There are 8 hidden switches. A switch that is on adds its own fixed numbers to the row, and there is some noise. The rows also spread widely along 10 directions, which tell nothing about the answers.
(in the rows, 128 means zero)
Some rows, each with its switches (1 for on, 0 for off) after it:
[121 122 115 128 137 132 127 151 128 108 126 151 134 117 103 110 132 140
  88 140 143 119 146 125 108 135 128 131 137] -> 0 0 0 0 0 0 0 0
[108  63  97 117 150 123 123 134 182 151 172 183 151 110 123 141 156 121
  83 124 132 156 165 120 125 141 159 114 133] -> 0 1 1 1 0 0 0 1
[149 109  70 145 121 150  83 157 109 137 115 127 143 159 104 152 130 152
 127 141 101 120 130 109 134 113  94 117 163] -> 0 1 0 0 1 1 0 0
[139 102 114 107 132 136  86 115 130 136  97 107 122 132 139 131 129 108
 118 147 114 144 119 151 142 148  99 147 120] -> 0 0 1 1 0 0 0 0
[149 135 113 101 125 100 153 132 166  89 102 126 141 131 111 134 147 104
  82 135 113 123 153 127  80  86 123 120 106] -> 0 1 1 1 1 0 0 1
[115 119 132 119 132 113 111 121 150 148 133 142 136 127 148 140 143 124
 138 124 113 151 136 133 141 139 122 124 127] -> 1 0 0 1 0 1 0 1
[125 121 113  87 112 103 142 125 179 104 118 124 134 107  86  99 163 113
 112 179 140 152 172 105  93 121 161 121  96] -> 0 0 1 0 1 0 0 0
[107 129 147 176 106 118  91 144 126 143 125 175 157 149  95 140 153 146
  70  88 157  94 142 154 161 155  79 138 130] -> 0 1 0 0 0 0 0 0
[130 130 133 118 152 104 143 140 158 114 134 142 132 117 152 137 126 118
 100 125 104 141 145 140  82 100 139 130 150] -> 0 0 0 1 1 1 0 1
[111 109 118  86 171 147 138 149 169 127 112 121 123 124 137 113 151 125
 112 127 116 136 158 105 113 119 150 126 149] -> 0 1 0 1 1 0 1 1
[165 126  59 104 124 145 134 116 104  97 132  87 113 132 139 115 123 110
  93 188  87 126 148 115  51 134 102 111 124] -> 0 1 0 1 0 0 1 1
[109  94  94 122 157 130  90 130 153 145 100 122  99 101 103 137 122 144
 165 180 110 171 132 118 120 111 148 147 176] -> 0 1 1 0 0 0 0 0
[140 152 141 125 104  66  99 105 128 116  86 114 133 116 146 148  96 101
 144 133 102 159  89 187 120 112  84 157 109] -> 1 0 1 1 0 0 0 0
[110  88 105  57 150 120  99 133 142 126  80 119 151 117 142 131 131 116
 142 135 126 170 107 149 150 132 127 136 136] -> 0 1 0 1 0 1 1 1
[126  94  86 119 153 159 104 151 128 122 144 143 143 131 140 102 126 122
  75 128 134 122 158 149 129 158 117 120 148] -> 0 1 1 0 0 1 1 0
[102 143 164 163 145 108 101 130 146 138  97 141 117 123 121 155 129 132
 124 112 119 136 128 169 148 114  99 159 157] -> 0 1 1 1 0 0 0 1
[128 132  95 114 141 127 145 143 152  94 118 127 127 109 101 130 139 140
 142 166 117 145 157 106 100  98 154 117 136] -> 0 0 1 0 0 1 0 1
[138  99 102 103 134 118 112 149 138 118 106 149 158 141 120 135 133 121
  78 106 127 123 126 137 122 114 111 130 129] -> 0 1 0 1 1 0 0 0
[117 125 139  92 116 105 131 128 128 114 129 129 155 116 149  94 129 113
 107 123 149 145 129 162 134 170 119 139  95] -> 0 0 0 0 0 0 1 0
[ 94 144 142  82 160 130 136 133 169 126 102  92  87 110 153  77 138 119
 168 160 118 164 159 113 113 141 150 143 149] -> 1 1 0 1 1 1 1 0
[145 132 110 101 119 105 113 152 115  81  92 124 154 116 114 131  99 119
 131 147 124 154 106 159 125 107 111 141 126] -> 0 0 1 0 1 0 0 1
[126 120 127 157 128 129  90 151 118 125 135 176 149 138 121 126 117 125
  49 102 141  97 135 168 131 151  81 130 148] -> 1 1 0 0 0 0 0 1
[ 99 123 157 119 121 112  94 107 180 157 108 125 121 124  97 123 176 115
  84 166 131 144 176 130 111 139 132 139 130] -> 0 0 0 1 1 0 1 1

New rows. What belongs after each?
[109 123 131 114 141  86 143 117 172 125 123 151 141 110 129 135 145 114
  77 126 120 141 148 144  77 110 140 129 132] -> 0 1 0 1 0 0 1 1
[114  91 120 115 115 109  98 130 158 165 134 143 151 135 123 135 158 128
 132 122 131 149 132 124 159 150 123 128 122] -> 0 1 0 0 1 0 0 0
[112 155 137 114 124 128 128 158 138 104  89 124 156 153 107 124 162 138
 114 101 136 111 147 128 152 123  98 126 123] -> 0 1 0 1 1 1 1 1
[104 132 145 138 138 140  62 136 131 145  55 102 116 138 110 154 135 144
 179 136 120 147 109 156 196 118  91 160 166] -> 0 1 1 0 0 1 0 1
[118 122 133 143 118 106 108 143 148 125 129 156 144 129 112 143 137 126
 106 117 129 139 144 147 142 130 113 137 131] -> 0 1 1 1 1 0 0 1
[112 156 129 141 124 116  99 118 145 145  86 102 104 130 107 128 140 136
 148 157 108 135 138 126 112 116 110 138 145] -> 1 1 0 0 0 0 1 0
[156 110  49 102 106 126  82 149 104 102  87 136 190 153 101 157 122 119
 105 117 116 128 107 148 151 109  72 104 107] -> 1 1 1 1 0 1 1 1
[136 110 103  90 137 109 118 148 154 124  99 137 155 136 127 141 132 118
 124 110 115 138 115 126 132  97 125 117 133] -> 1 1 0 0 1 0 0 1
[ 98  84 119 104 158 103 124 141 191 136 114 179 159 113 103 153 154 127
  96 103 141 151 142 133 141 104 155 127 133] -> 0 1 1 1 0 0 0 1
[125 149 146 144 138 118 138 152 141 109 130 153 143 138 131 137 138 134
  86 100 118 112 152 142 110 111 113 127 140] -> 0 0 0 1 1 1 0 1
[125 105 103  90 148 112  98 134 190 131  73 122 132 116  91 141 139 123
 140 154 113 157 132 111 118  75 157 130 146] -> 1 0 1 0 1 0 0 0
[137 134 129 110 128 117 133 148 131 102 118 130 141 133 142 121 126 114
  98 115 123 121 129 149 116 126 107 134 128] -> 0 1 0 0 1 0 0 1
[142 115  69  79 124 116 107 125 143 129 105  85 135 122 146 130 116 114
 194 169  80 187 119 117 120 114 131 121 119] -> 1 0 1 1 1 1 1 0
[128 113 125 141 114 137  95 127 132 145 158 131 146 140 137 132 140 116
  99 126 117 138 152 151 148 168  98 125 119] -> 0 0 1 1 1 0 1 1
[133 149 110 152 128 114 133 112 163 138 119 108 119 131 111 153 148 133
 132 151  90 131 152 115  86  90 132 119 130] -> 0 0 1 0 0 0 1 0
[121  94  67 123 147 127 102 148 134 119 116 155 147 109 100 139 114 138
 102 144 121 150 135 132 110 114 134 129 151] -> 0 1 1 1 0 0 1 0
[125 135 127 138 142 125 120 133 193 136 105 136 128 143 100 143 167 126
  96 122 109 113 177 105 108  87 135 113 136] -> 1 0 1 1 1 1 0 0
[130 147 135 167 116 142  71 138 131 138  82 114 118 151  77 146 143 147
 123 142 120 110 142 134 150 111  87 145 151] -> 0 0 1 0 1 0 0 0
[116 123 141 125 135 136 109 129 127 137 127 134 140 137 142 118 140 122
  78 107 135 116 139 156 137 165  96 139 124] -> 0 0 0 1 0 0 1 0
[126  83  99 111 151 107  85 129 157 131  89 144 137 112 112 145 115 116
  92 145 124 151 121 161 109  99 133 147 160] -> 0 1 1 0 0 0 0 0
[138 141 142 115 125 153 102 128 131 129 102  76 105 155 160 118 141 108
 153 138 105 130 138 147 165 152  82 140 133] -> 0 1 1 0 1 1 0 1
[110 162 137 157 122 110 118 167 111  89 103 158 136 124  91 116 119 154
 104 125 144 119 145 142 118 119 103 147 155] -> 0 1 0 1 1 1 0 0
[165 118  70 164 106 135 124 113 134 158 169 126 150 175 145 158 162 123
  69 117  83  91 159 119  84 126  89  86 117] -> 0 1 0 0 0 1 1 0
[124 156 138 152 112 108 125 148 142 108 132 145 137 129 113 125 128 128
 123 119 127 122 148 141 135 123 102 128 126] -> 1 1 1 0 1 0 0 1
[114 136 147 123 132 103 129 127 157 134 123 126 155 126 158 137 139 119
 135  95 123 145 129 165 150 129 121 134 110] -> 0 0 1 0 0 1 1 0
[142 165 126 158 140 124 106 134 133 108  66 116 136 146 103 171 131 130
  90 119  95 103 126 154 102  71  84 137 145] -> 0 0 1 1 0 0 1 1
[131 160 152 136 124 111 105  92 134 140  93  83 105 135 148 148 134 110
 121 153  87 133 126 158  97 120  89 151 135] -> 0 0 0 1 0 0 1 1
[138 143 105 150 114 155 116 142 113 104 128 130 124 150 104 109 140 128
  83 131 131  89 163 126 128 155  76 120 110] -> 1 1 1 1 0 0 0 0
[121 102  95 110 125 118 136 164 111 105 149 159 172 122 140 143 116 138
 158  92 133 160 109 138 177 151 113 123 104] -> 0 1 1 1 0 0 0 1
[142 165 132 137 131 135 134 152 114  87 127 116 134 130 140 111 108 122
  95 123 116 113 143 160 110 130  98 134 138] -> 0 0 1 0 1 0 1 1
[ 81 106  96 143 144 168 110 174 113 127 155 169 129 112  84  91 141 170
 114 147 161 135 175  99 145 184 135 128 158] -> 0 1 0 1 0 0 1 0
[127 105 134 119 185 195 125 179 127 140 165 136 123 147 192 109 119 132
 121  70 114 109 138 126 172 167 117 120 162] -> 1 0 0 0 1 0 0 1
[123  88  87 163 139 135  88 138 148 154 148 171 143 135 108 168 145 143
  92 126 109 133 157 132 130 122 115 115 160] -> 0 1 1 1 0 1 0 1
[120 114 107 126  98 102  89 123 139 131 103 147 165 136  89 137 151 118
  83 130 144 131 140 157 142 145  93 132  99] -> 0 1 1 1 0 0 1 0
[138 139 108 138 118 126 131 170  93  82 160 148 144 111 133 115  88 139
 138 135 126 146 132 148 133 149 112 132 134] -> 0 0 1 0 1 0 0 1
[123  81  56 112 187 155 122 174 125 131 155 151 142 109 161 143 101 150
 147 126  94 161 123 117 115 112 157 110 196] -> 0 1 0 0 0 1 1 1
[130 106  88  76 149 124 126 144 136  95  96 118 141 115 136 133 120 120
 159 142 114 165 118 132 137 114 130 129 129] -> 0 1 1 1 0 1 0 1
[106  89  97 127 156 126  59 132 151 137 111 144 112  90  92 126 112 126
  89 203 118 178 159 145  92 122 151 151 192] -> 0 0 1 1 1 0 1 1
[ 96 135 154 126 132 129 107 136 163 140 129 134 123 118 122  97 145 120
 112 131 141 142 168 138 147 160 127 140 125] -> 1 0 1 1 1 0 1 0
[121 172 131 179 111 122 129 170 113 104 159 161 152 133 123 123 111 144
 112  89 127 112 151 155 138 139  91 122 133] -> 1 1 1 0 1 0 1 1
[118 128 105 153 151 191  92 183  98 121 107 126 113 152 100 117 135 170
 134 130 124 106 154 100 161 142  93 136 180] -> 0 1 0 1 1 1 0 0
[132 153  96 209 130 148 120 148 109 149 169 129 101 140 139 158 116 164
 180 121  73 130 140 107 132 128  93 119 156] -> 1 1 1 1 0 0 0 0
[107 106 112 119 174 135 145 141 179 141 157 153 131 116 156 117 138 122
  97  99 116 134 163 124 111 130 149 116 138] -> 1 1 1 1 0 0 1 0
[109 157 177 126 116 109 142 123 157 122 118 119 130 122 133 126 157 119
 143 114 138 134 140 150 162 146 115 141  94] -> 0 0 1 0 0 0 0 1
[117 141 168 110 125  60 138 109 196 146  79 124 138 137 132 161 164 108
 121  96 108 136 123 142 114  79 123 144 114] -> 0 1 0 1 1 0 0 0
[120 145 114 160 100 104 108 152  85 124 123 142 151 136 128 160 114 161
 186 105 112 148  98 146 172 137  78 141 129] -> 0 1 0 1 0 1 0 0
[126 159 152 128 109  79 153 108 171 122 118 113 134 128 146 148 153 110
 151 120 110 143 137 149 127 109 114 128  98] -> 0 1 1 0 0 1 0 1
[135 167 125 201 115 126 122 156 119 123 153 153 129 140 116 148 115 149
 118 102 101 110 151 130 120 120  90 124 141] -> 1 0 1 1 1 0 0 0
[132  90  70 145 120 136  80 148 100 111 147 171 148 110  88 135 107 138
  83 167 133 149 142 144 120 149 111 129 145] -> 0 0 1 1 0 0 0 1
[ 91 129 123 146 113  97  96 152 118 134  98 155 141 115  78 151 132 167
 179 132 137 161 111 126 171 130 112 149 138] -> 0 1 0 1 0 0 0 0
[130 120 104 139 115 110 110 120 138 135 125 135 125 124 102 147 143 133
 116 164 109 136 140 123  98 117 118 125 141] -> 0 1 0 0 0 0 0 1
[112  94 114 137 161 169 110 185  96 115 165 182 147 120 133 100 107 152
  78  98 160 114 139 146 157 182 117 137 158] -> 0 0 0 0 0 0 0 0
[ 93 112 142 145 163 141 106 126 175 165 139 145 121 119 131 141 156 133
 105 123 118 144 166 134 138 139 141 135 153] -> 0 0 1 1 0 0 1 1
[109  83  90 105 119 110 126 147 145 129 144 179 168 118  98 127 157 141
 110 123 150 148 145 109 142 152 139 115 104] -> 0 1 0 1 0 0 0 0
[116 139 147 136 121 106 165 102 184 136 164 132 112 115 126 127 176 117
 115 148 117 139 186 112  94 140 146 118  95] -> 0 0 1 1 0 0 0 1
[113 154 137 169 125 151 138 143 133 139 149 142 121 147 110 127 161 153
 126 107 122  97 164  97 139 146 105 118 119] -> 1 0 0 1 0 0 0 0
[ 95 129 137 149 166 175 113 144 126 145 151 113  87 113 151 102 126 146
 159 144 118 146 157 132 155 175 123 144 172] -> 0 1 1 0 0 0 1 1
[131 108  71 102 114 131 120 152 121 124 139 131 168 141 124 138 144 139
 150 130 113 149 137 105 144 137 118 104 119] -> 0 1 0 1 1 1 1 1
[104 116 151 130 144 143  76 104 158 175 116 107 102 139 156 128 147 103
 113 130 110 140 147 160 160 166  93 142 139] -> 1 1 1 1 0 0 1 1
[121 155  97 154 117 124 125 145 109  95 130 121 115 107  93 107 115 146
 134 176 125 138 159 130  93 137 115 134 141] -> 0 1 1 0 0 0 1 0
[114 170 145 190 103  97 113 143 115 117 121 165 154 132  92 138 131 151
  76 112 142 104 140 163 114 126  88 137 132] -> 0 0 0 0 0 0 1 0
[152 151 104 106  91 109 155 133 113 100 127  97 137 142 138 134 139 125
 174 138  95 142 123 106 124 130  96 119  89] -> 0 1 0 1 1 0 0 1
[142 156 123 195 110 166 100 132  87 155 151 114 129 175 136 162 146 149
 117 107  90  87 140 128 152 158  51 116 132] -> 0 0 0 1 0 0 1 1
[139 150 139 145  86  67  95 114 114 125  75 129 161 140 105 188 130 129
 136 117 108 138  85 166 141  97  72 146 107] -> 0 0 0 1 0 0 0 1
[122 141 146 110 147  86 136 125 180 101  75 133 134 106 108 149 135 115
 107 132 123 140 127 153  99  69 144 142 133] -> 0 0 1 0 0 0 0 1
[110 123  82 104 122 115 102 157  96  83 100 146 145  93  77 101 106 145
 120 186 154 162 128 143 109 138 127 140 149] -> 0 1 0 0 0 0 1 1
[111 149 129 199 143 175  90 152 107 132 130 132  88 136 100 112 130 161
 112 154 126 103 175 134 137 155  92 146 188] -> 0 1 1 0 0 1 0 0
[135  97 133 106 117 111 122  97 160 166 166 120 125 132 175 118 153  97
 102 143 108 152 150 134 110 172 124 129 104] -> 0 0 0 1 1 0 0 0
[124 149 139 144 111 133  91 143  92 107 110 121 136 132 130 117 111 134
 145 129 140 134 119 175 177 162  79 155 127] -> 0 0 1 0 0 1 0 0
[116 107 104  68 120 141 100 124 142 145  88  78 125 139 122 109 165 125
 177 159 122 160 131 100 162 157 118 132 112] -> 0 1 0 1 1 0 1 0
[131  72  97  43 166 156 140 130 157 111 124 111 125 119 166  85 141  93
 102 137 133 143 144 125 132 165 139 130 105] -> 0 1 1 1 0 0 0 0
[143 117  70 166  96 119 118 138 124 137 176 157 168 144 109 153 141 141
  98 116 112 120 150 127 119 137 101  98 109] -> 0 1 1 0 0 0 1 0
[152 153 126 153  99  79 166 109 162 128 164 130 149 147 160 169 155 113
 120  97  88 120 145 143 105 104 102 102  89] -> 0 1 1 0 0 1 0 1
[136 130  99 127 103 104 110 105 161 136  96 116 147 146  91 163 170 116
 101 144 106 128 147 128 111 101 101 116  99] -> 0 1 1 1 0 0 1 1
[118  98  93 121 150 141 124 144 127 129 145 141 115 113 133 115 125 137
 124 147 118 145 143 112 109 149 133 134 150] -> 0 1 0 1 0 0 0 0
[111 158 112 148  88  90 152 147 143 100 166 149 151 115  99  93 145 137
 121 149 145 142 188 126 103 145 132 112 104] -> 0 1 1 0 1 1 1 0
[118 125 122 109 113 129 107 140 135 111  98 128 137 127  75 118 157 134
 114 165 140 134 151 109 131 136 120 133 123] -> 0 0 0 1 1 0 0 1
[110 120 142 107 126 100 107 100 182 142  88 116 115 114  96 143 163 114
 128 169 121 159 148 131 124 113 136 142 115] -> 0 0 1 1 0 0 0 1
[131  96 119  91 159 139 131 134 157 153 130 107 119 140 185 132 139 114
 150 106  93 149 122 117 138 134 126 135 138] -> 0 1 0 1 1 0 0 0
